Each new row is followed by what is left after taking away its nearest point in the smallest flat space through zero that holds the last named rows.
(in the rows, 128 means zero)

K192 (3 x 8):
[[152 113 135 125 146 169 165 133]
 [ 99 108 113 135 183 191 164 149]
 [130 150  90 154 142 121 111 140]]
New rows:
[166 158  97  99 121 141 156 135]  [123 151 106  89 119 130 143 132]
[157 165 116 140 129  91 161 101]  [119 150 125 130 141 104 167 103]
[142 108 139 107 144 101 123 145]  [139 111 130 113 152 105 123 149]

K705 (3 x 8):
[[ 92 139  84 133 146 121 124 123]
 [ 71 121 126 102  86 178 144 152]
 [147 131 162  99 136 131 105 111]]
New rows:
[122  99  98 141 124 124 134 126]  [131 100 118 124 125 129 123 119]
[140 123  90 147  91  95 141 106]  [135 125 111 117  88 110 127  98]
[137 147 156 110 103 123 164 157]  [127 158 134 109 128 108 150 142]
[155 136 107 136 143  97 154 165]  [137 139 122 103 139 117 140 159]
[156 163 144 155 117 123 156 116]  [128 169 135 135 120 134 146 111]
[ 96  99 107 140  98 153 122 163]  [129 106 122 135 126 130  99 140]

K536 (3 x 8):
[[104 120 192 123  49 121 139 155]
 [144  84 166 151  60 117  93 111]
 [172 124 145 122 107 114  98 126]]
New rows:
[127 135  97 121 156 161 118 120]  [126 130 124 119 122 156 116 129]
[119 149 113 110 152 157 105  97]  [114 145 135 109 124 154 106 105]
[118 109 114 135 151  91 143 127]  [126 112 128 129 137  86 140 134]

K174 (3 x 8):
[[161 164 171 103 156 139 159 149]
 [158 159 119 152  96 115 201 126]
 [124 123 161 159 160 150 157 148]]
New rows:
[143 130 131 149 129 159 139 106]  [143 131 127 134 127 156 123 103]
[ 87 132 148 147 128 111 113 112]  [102 149 152 134 124 107 125 113]
[144 130 144 146 141 109 146 107]  [138 124 139 136 141 107 126 103]
[145 145 105  97 114 136 145 126]  [126 124 112 118 130 148 136 131]
[149  92 121 118 148 105 145 142]  [148  91 117 116 145 103 141 140]

K253 (3 x 8):
[[125 100 152 104 152 119 104 182]
 [105 146 114 118 150  64 138 165]
 [105 120  95 171 137  89 125 111]]
New rows:
[104 153 158 141 135 107 134 141]  [111 143 162 148 129 128 128 128]
[154 139 123 154 137 112 114 102]  [158 140 136 135 140 115 113 121]
[138 148 110 112 113 114  97  93]  [137 136 118 105 121 113  87 110]
[ 99 141 121 141 161 113 141 134]  [112 136 134 134 152 143 137 127]
[115 117 157 112 164 103  90 124]  [122 138 150 115 148 116 107  97]
[155 143 113 142 152 165 137 144]  [148 142 107 147 158 150 136 148]

K936 (3 x 8):
[[150 106 131 166 146 113 111 115]
 [134 107 129 114 124  68  97 124]
 [122 133 128 151 129 131 139 142]]
New rows:
[137 132 156 116 123 130 144 114]  [135 131 156 127 123 121 144 121]
[140 155 125 161 126 136 149 166]  [153 143 125 125 126 126 126 140]
[113 107 163  91 165 114 129 128]  [111 112 163 114 169 126 140 137]
[111 143 101 123  91 101  92 104]  [114 148 101 146  99 130 105 104]
[121 126 143 101 138 120 124 133]  [124 125 144 122 144 128 129 135]
[124 118 125 106 145  99 156 161]  [139 113 126 113 157 122 153 142]

K533 (3 x 8):
[[147  96 146 112 195 116 101  79]
 [116 111  99 152 129 120 166 147]
 [126 154 100  69  96 150 135 138]]
New rows:
[ 95 103 137 100 146 118 133 106]  [ 90 117 145 116 122 120 133 121]
[128 158 104 164 126  92 109 150]  [134 155  98 135 139  96 104 136]
[109 127 141 139 124 109 145 118]  [111 132 139 122 123 114 141 114]
[151  94 105  99 161  93 149 150]  [151 121 136 114 129  99 125 159]
[128 156 119 140 161 126 130 151]  [130 160 121 132 159 129 125 148]

K791 (3 x 8):
[[112  73 116 172 153  93 139 113]
 [ 74  74 112 134 152 182 152  97]
 [137  49 137 161 154 114 147 136]]
New rows:
[133 127 134 114 136 104 104  96]  [136 118 140 107 137 121 108 101]
[105 113 131 132 113 118 146 128]  [114 125 136 124 107 120 143 135]
[122 148 159 110 122 121 140 107]  [123 131 160 118 128 117 144 108]
[128 143 133 123 141 110 129 136]  [122 133 133 121 144 123 134 134]
[157 127 129 138 117 138 142 152]  [135 133 115 144 120 136 141 134]

K488 (3 x 8):
[[206  90  96 149 159 118  95 126]
 [152  80 104 119  92 116 127 140]
 [115 129 144  80 112 114  92 112]]
New rows:
[148  97 114 151 145 107 130 155]  [117 119 134 130 141 107 125 146]
[126 165 104 144 118 106 105 149]  [125 161 103 142 112 105 107 151]
[123 109 166 136 161 100 120 148]  [118 102 163 135 148 100 129 153]
[118 135 113 159 111  94 140  97]  [121 136 116 152 115  91 129  92]
[123 119 150 128 120 105 117 127]  [126 121 147 141 127 109 126 130]

K111 (3 x 8):
[[123  98 122 173 125 102  81  93]
 [107  82 171 138 119  87 112 139]
 [146 160 158 155 160 114  91 134]]
New rows:
[124 151  91 145 111 153  87  88]  [112 140 135 119 109 139 109 127]
[ 99 111 138 150 119 119 144 170]  [111 131 116 159 126 133 136 155]
[137  85 153  60 118 175 124 101]  [149 103 160  83 136 169  96  94]

K56 (3 x 8):
[[171 171 148  68 122  83 141 181]
 [103 151 116 135 168 153 112 141]
 [ 87 153 174 122 140 127 117 128]]
New rows:
[114 133 122 128 110 130 142 138]  [113 133 119 129 112 132 141 138]
[104 130 104 111 117 132 133 128]  [105 130 109 109 113 128 134 127]
[148 125 137 108 107  90 123 117]  [128 130 122 123 132 114 112 116]
[138 131 123 128 178 117 179 121]  [131 124 135 132 169 114 180 110]
[144 128 132 110 144 129 183 138]  [126 122 136 123 147 139 178 125]

K415 (3 x 8):
[[123  73  76 139 136  95 148 166]
 [126 110 110 147 134 130 153 161]
 [136 121  60 149 128 136 154 162]]
New rows:
[107 117 152 136 132 128 159 137]  [114 130 126 125 125 126 144 118]
[134 129 128 108 145  83 105 118]  [137 145 129 127 147 111 126 138]
[103 139 138 152 142 131 100 152]  [105 139 125 146 139 125  93 145]
[146 116 137 140 116  84 119 116]  [150 135 134 151 115 106 130 124]

K632 (3 x 8):
[[124  87 121 146 143 136 109 133]
 [122 123 119  81 162 137 152 114]
 [158 151 180 134 100 136 112 112]]
New rows:
[162 142 171 131 123 138 127  90]  [135 129 123 141 134 124 137 111]
[144 149 137 107 129 161 124 128]  [133 138 118 125 128 154 120 141]
[104 148 129 149 141  79 149 158]  [120 129 157 137 154  97 137 141]
[163 129 139 131 176 123 106 108]  [152 147 120 141 163 108 115 121]
[158 129 127 121  87 135  95  60]  [136 122  89 120 100 125 108  74]

K278 (3 x 8):
[[124 138 143 128 160  79 119 125]
 [136  98 179 134 154 155 137 123]
 [130 149 126 122 121 153 120  59]]
New rows:
[ 95 136 111 135 146 126 102 143]  [ 98 130 120 136 146 144 105 134]
[130 156 140 104 147 144 140 123]  [129 154 132 105 141 140 142 139]
[150  93 104 155 135 112 106 163]  [152 104 109 152 136 125 101 121]
[166 103 163 146 162 154 143 117]  [158 129 116 141 138 128 135 126]
[117 148 152 165  90 144 115 145]  [116 154 158 164 101 129 111 136]
[ 95 102 122 121 162 166  97 164]  [ 92 123 110 117 161 153  88 137]

K406 (3 x 8):
[[111 105 188 105 125 139  89  91]
 [138 120 140 105 174 121  86 162]
 [125 121 165 119 129 128 128 120]]
New rows:
[136 145  74 119 114 108  86  62]  [152 150 123 112 136  91 126  96]
[122 152 155 143 115 118 131  98]  [129 155 134 141 133 114 118 119]
[150 149 126 121 136  60  60  83]  [157 161 130 134 126  52 108  93]

K53 (3 x 8):
[[122 156 166 178 125 133  86 110]
 [ 85 146 145 111  57 118 143 118]
 [105 141 152 140 162 138 130  73]]
New rows:
[166 116 125 104 170 155 156 122]  [150 136 146 119 122 149 139 127]
[154 139 120 131 129 143 118 158]  [133 144 128 122 128 144 132 132]
[125 130 121 130 100 123 109 104]  [136 121 111 126 118 125 113 108]
[129 148 145 148 137 147 155 114]  [138 142 134 141 126 143 156 135]
[124 177 157 134  97 133 146 131]  [144 161 139 127 132 137 152 138]

K66 (3 x 8):
[[118 133 117 109 138 152 126 118]
 [ 94 110  66  89 124 134  85 129]
 [ 76 145 149 107 120 129  93 143]]
New rows:
[112 116 127 136 148 117 137 155]  [114 118 125 133 153 126 142 150]
[109 152 164 117 150  96 120  99]  [126 136 132 117 151  94 123  93]
[141 147 162 143 115 128 159 109]  [125 134 126 125 110 124 134 112]
[115 117 158 139 132  94 100 137]  [129 115 137 128 148 122 116 118]
[135 123 127 141 162 127 114 111]  [128 124 132 141 158 122 108 116]
[140 129 122 152 140 119 158 121]  [114 133 120 137 137 121 138 126]

K298 (3 x 8):
[[165 117  88 123 145  82 144 157]
 [120 129  69 122 114 111 138 138]
 [151 162  98  91 125 131 129 150]]
New rows:
[130 183 127 120 148 130 133 124]  [118 159 126 142 149 117 137 116]
[113 122  96 125 143  73 132 125]  [111 141 132 115 142 104 120 116]
[124 123 110 126 130 118  81 148]  [122 121 123 129 132 123  79 144]

K848 (3 x 8):
[[135 169 152 152 130 199 130  89]
 [101 116 133 135 118 108 125  90]
 [ 86  90 150 160 166 109 125 145]]
New rows:
[112 131 115 106 118 137 140 118]  [109 126 120 112 129 140 140 130]
[ 93 102 146 134 196 102 111 131]  [131 138 127 106 162 122 114 114]
[144 126 114 131 120 173 149 118]  [129 104 112 131 124 144 147 124]
[148  96 177 101 153 107 141 138]  [154 111 177  98 140 121 141 115]
[120 145 127 118 128 142 161 128]  [113 135 126 118 130 129 160 131]

K169 (3 x 8):
[[104 140 125 138 163 198 114  85]
 [102 161 127 136 122 179 162  85]
 [102  83 125 128 155 174 163 108]]
New rows:
[104 112 133 178 113 156 110 153]  [107 119 134 177 101 145 117 157]
[128 163 116 120 169 128  64 148]  [114 142 116 115 145 126 135 146]
[112 156  95 106 165 143  95 149]  [109 146  96 102 145 130 134 155]
[128 135 120 142 104 178 148 155]  [138 129 120 140 109 163 127 168]
[119 152 108 101 124 123 134 183]  [111 147 107 103 137 145 133 172]
[127 105 121 129 110 134 174 100]  [141 119 121 131 121 124 125 108]

K908 (3 x 8):
[[116  98 131 105 141  91 171 150]
 [117  99 150  80 108 135 155 152]
 [149  96 165 112 139 149 162 129]]
New rows:
[128 115 137  93 161 118 161 165]  [132 144 125 115 152 137 124 149]
[156 166 102 153 134  94 132 146]  [160 152 126 127 117 122 139 152]
[110 130  99 111 165 138 104 159]  [122 124 112 113 170 151 110 154]
[158 158 105 111 107  92 161 119]  [167 159 116 111 103 114 155 113]
[ 93 108 158 123 140 110 136 108]  [ 94 121 154 130 133 121 119 102]
[165 108 124 119 137 113 140 139]  [159 122 116 120 123 121 120 137]

K248 (3 x 8):
[[115 120 135 158 129  84 129 124]
 [167 127 138 150 133 132 124 109]
 [ 86 128 119 105 120 144 120  99]]
New rows:
[173  91 107 144 134 155 133 123]  [130  88 101 136 129 136 135 130]
[112 116 118 116 118 182 159 152]  [118 109 128 151 120 150 156 131]
[101 126 134 133 132 111 136 126]  [125 130 135 129 134 131 136 127]
[167 145 113 120 137 110 160 109]  [140 145 108 109 133 108 160 110]
[126 126 151 124 120 149 157  89]  [125 126 150 125 122 132 165 122]
[145 160 161  97 100  89 133 120]  [143 161 159  91  99  98 132 116]

K951 (3 x 8):
[[124 113 115 131 120 137 154 126]
 [133 127 164  97 147 127 104 141]
 [160  93 113 145 132  88 134 117]]
New rows:
[160 146 108 113 126 132 127 165]  [159 144 104 115 124 133 132 164]
[132 145 136 149 160 114  93 160]  [124 125 123 147 150 131 129 160]
[109 157 133  92 165 112 129 123]  [113 145 114 107 157 106 146 116]
[109  90 130 161  90 146 139 132]  [115 103 149 153 102 135 109 136]

K358 (3 x 8):
[[124 119 143 151 122 137 132 130]
 [148 149 148 151  98 184 138 150]
 [127 118 130 122 136 111  86  96]]
New rows:
[165 152 141 120 122 141 143 154]  [150 129 145 128 135 114 130 135]
[141 106 106  97 128 127 139 125]  [140 100 121 117 121 138 134 123]
[130 116 115 149 118 126 126 143]  [134 121 109 138 120 124 119 139]
[134 134 147 163 148 156  91  93]  [128 142 123 140 159 140 132 117]

K827 (3 x 8):
[[108 111 133 135 177 158 131 128]
 [122  88 154 126 153 122  99 113]
 [166  93 105  98 145 119 108 149]]
New rows:
[102  96 148 137 100 105 147 150]  [106  96 134 133 113 116 154 161]
[ 90 142 134 108 136 109 115 163]  [ 92 142 133 107 134 107 114 164]
[135 118 146 117 133 107 125 138]  [128 131 141 123 134 117 138 140]
[148  95 133 158 149 138 110 126]  [148 121 125 162 125 135 124 128]
[141 112 140 122 110  94 162 140]  [129 109 143 128 130 109 167 139]

K966 (3 x 8):
[[129 201 123  97 115 103 145  98]
 [153 157 127  80 114 103 136 129]
 [179 166 117  83 151  89 130 151]]
New rows:
[143 164 110 152 160 154 140  95]  [153 126 120 125 133 157 138 108]
[125 146 109 166 154 141 104 151]  [126 140 118 130 115 138 110 144]
[109 150 103 150 124 127 143 148]  [117 135 107 135 113 126 142 156]

K679 (3 x 8):
[[121 189  93 141 135 186 108 190]
 [102 133 169 142 148 127 103 141]
 [147 105 118 160  69 142 143 113]]
New rows:
[101 103 166 158 127 101 131 102]  [114 133 120 141 133 122 139 123]
[118 117 127 111 150 112 132 117]  [120 122 123 130 131 131 129 127]
[155 162 126 141 114 161 112 153]  [155 139 142 124 126 129 120 126]
[113  99 108 138 154  91 110 135]  [118 104  97 149 138 106 111 142]
[146 122 163 100 152 131 147 159]  [153 117 156 113 129 140 152 157]

K604 (3 x 8):
[[149  65 142 123 151  98 127 159]
 [116  98 176 142 104 148 136 109]
 [ 97  68 105 143 149 154  99 161]]
New rows:
[ 95 131 133 139 102 132 128 132]  [111 131 128 131 112 112 131 141]
[ 90  92 135 125 163 129 151 106]  [ 99 121 125 118 163 120 156 101]
[118 130 134 142 138 118 122 137]  [119 136 137 142 135 118 124 133]
[150 183 104 140 143 116 131 182]  [136 147 144 154 125 137 134 170]
[ 90 129 146 142 130 117 154 134]  [ 95 135 134 138 137 110 152 140]

K68 (3 x 8):
[[176 129 123 145 118 109  81 128]
 [158  92 124 111 149  92 111 157]
 [135 118 111 124 122 101 118 147]]
New rows:
[162 155 118 146 144 107 164 155]  [158 160 124 148 145 118 168 147]
[162 137 100  93 103 143 105 105]  [145 128 104  80 115 146 126 111]
[132 113 163  92  91 128 154 142]  [143 122 161 102  82 128 140 136]
[110 163 141 129 127  94  92 147]  [105 158 156 122 143 109 105 141]

K123 (3 x 8):
[[145  84 110 156 155 134 181 137]
 [120  97 191 165 139 108 124 126]
 [101 131 127 119 112 142 133  80]]
New rows:
[160 101 124  99 109  97 136 134]  [150 102 131  98 104  99 133 120]
[129 100 146 103 164 156 161 119]  [130 123 151  90 155 150 134 131]
[ 90  97 110 118  98  93  97 111]  [106  89  99 124 110  91 108 133]
[120  92 122  96 118 136 130 104]  [132  96 129  99 123 126 118 129]
[101 148 163 119 127 131 122 144]  [108 139 140 120 134 140 144 144]
[161 152 151 127 131 142 127 120]  [160 147 146 129 133 146 136 115]

K637 (3 x 8):
[[126 151 162 134 122 146 137 117]
 [125 125 144 123 153 134  90 125]
 [160 148 115 106 165 126  91 166]]
New rows:
[150 165  94  96 145  97 134 149]  [118 146 125 112 136 106 131 111]
[ 94  97 146 138 118 149  92 127]  [118 121 129 132 109 146 118 152]
[151  95 105 120 102  94 124 126]  [153 120 141 121 108 113 118 120]
[166 165 141 101 112 100 127 166]  [133 127 148 113 106  96 118 133]

K864 (3 x 8):
[[ 97 120  95 106  93 124 172 155]
 [143  94 124 101 103 142 140 134]
 [ 49 149 148 135  95 136 154 155]]
New rows:
[102 140 139 139 160 147 112 123]  [116 122 119 121 148 147 126 128]
[115 150 117 165 144 145  91  91]  [116 125 102 140 117 152 114 104]
[122 149 123  94  99 103 129 115]  [129 150 135  99 107 106 117 108]

K756 (3 x 8):
[[131 106 117 106 122  94  55 165]
 [131  91 139 133 133 143 101  93]
 [110 104 104 119 137 148 115 133]]
New rows:
[144 139 149 123 138 134 148 113]  [136 129 134 113 140 132 129 130]
[129 149 139 115 143 161 114 123]  [132 154 140 114 141 153 111 129]
[124 100 135 154 150 123 136 134]  [126 109 135 152 148 115 138 144]
[124 131 148 115 122 126 142 121]  [119 124 140 110 124 127 133 128]
[133 108 114 135 126 124 137 153]  [140 108 126 141 125 123 139 140]
[134 128 117 119 150 105 154 159]  [139 110 129 125 152 113 143 134]

K141 (3 x 8):
[[ 94 146 122 107 126 130 104 135]
 [139 123 169 195  49 149 147 117]
 [112 130 140 154 107 133 134 112]]
New rows:
[153 151  91 115 133 102 153 119]  [138 159 100 124 109 109 146 119]
[132 154 118 150 172 126 126 117]  [139 159 127 150 144 135 117 133]
[196 133 131 128 127 150 170 157]  [128 154 125 125 133 148 153 133]
[113 111 141 120 121 121 120 144]  [117 106 140 125 128 118 128 137]
[116 110 119 116 128 134 152 134]  [115 112 121 117 121 136 150 137]
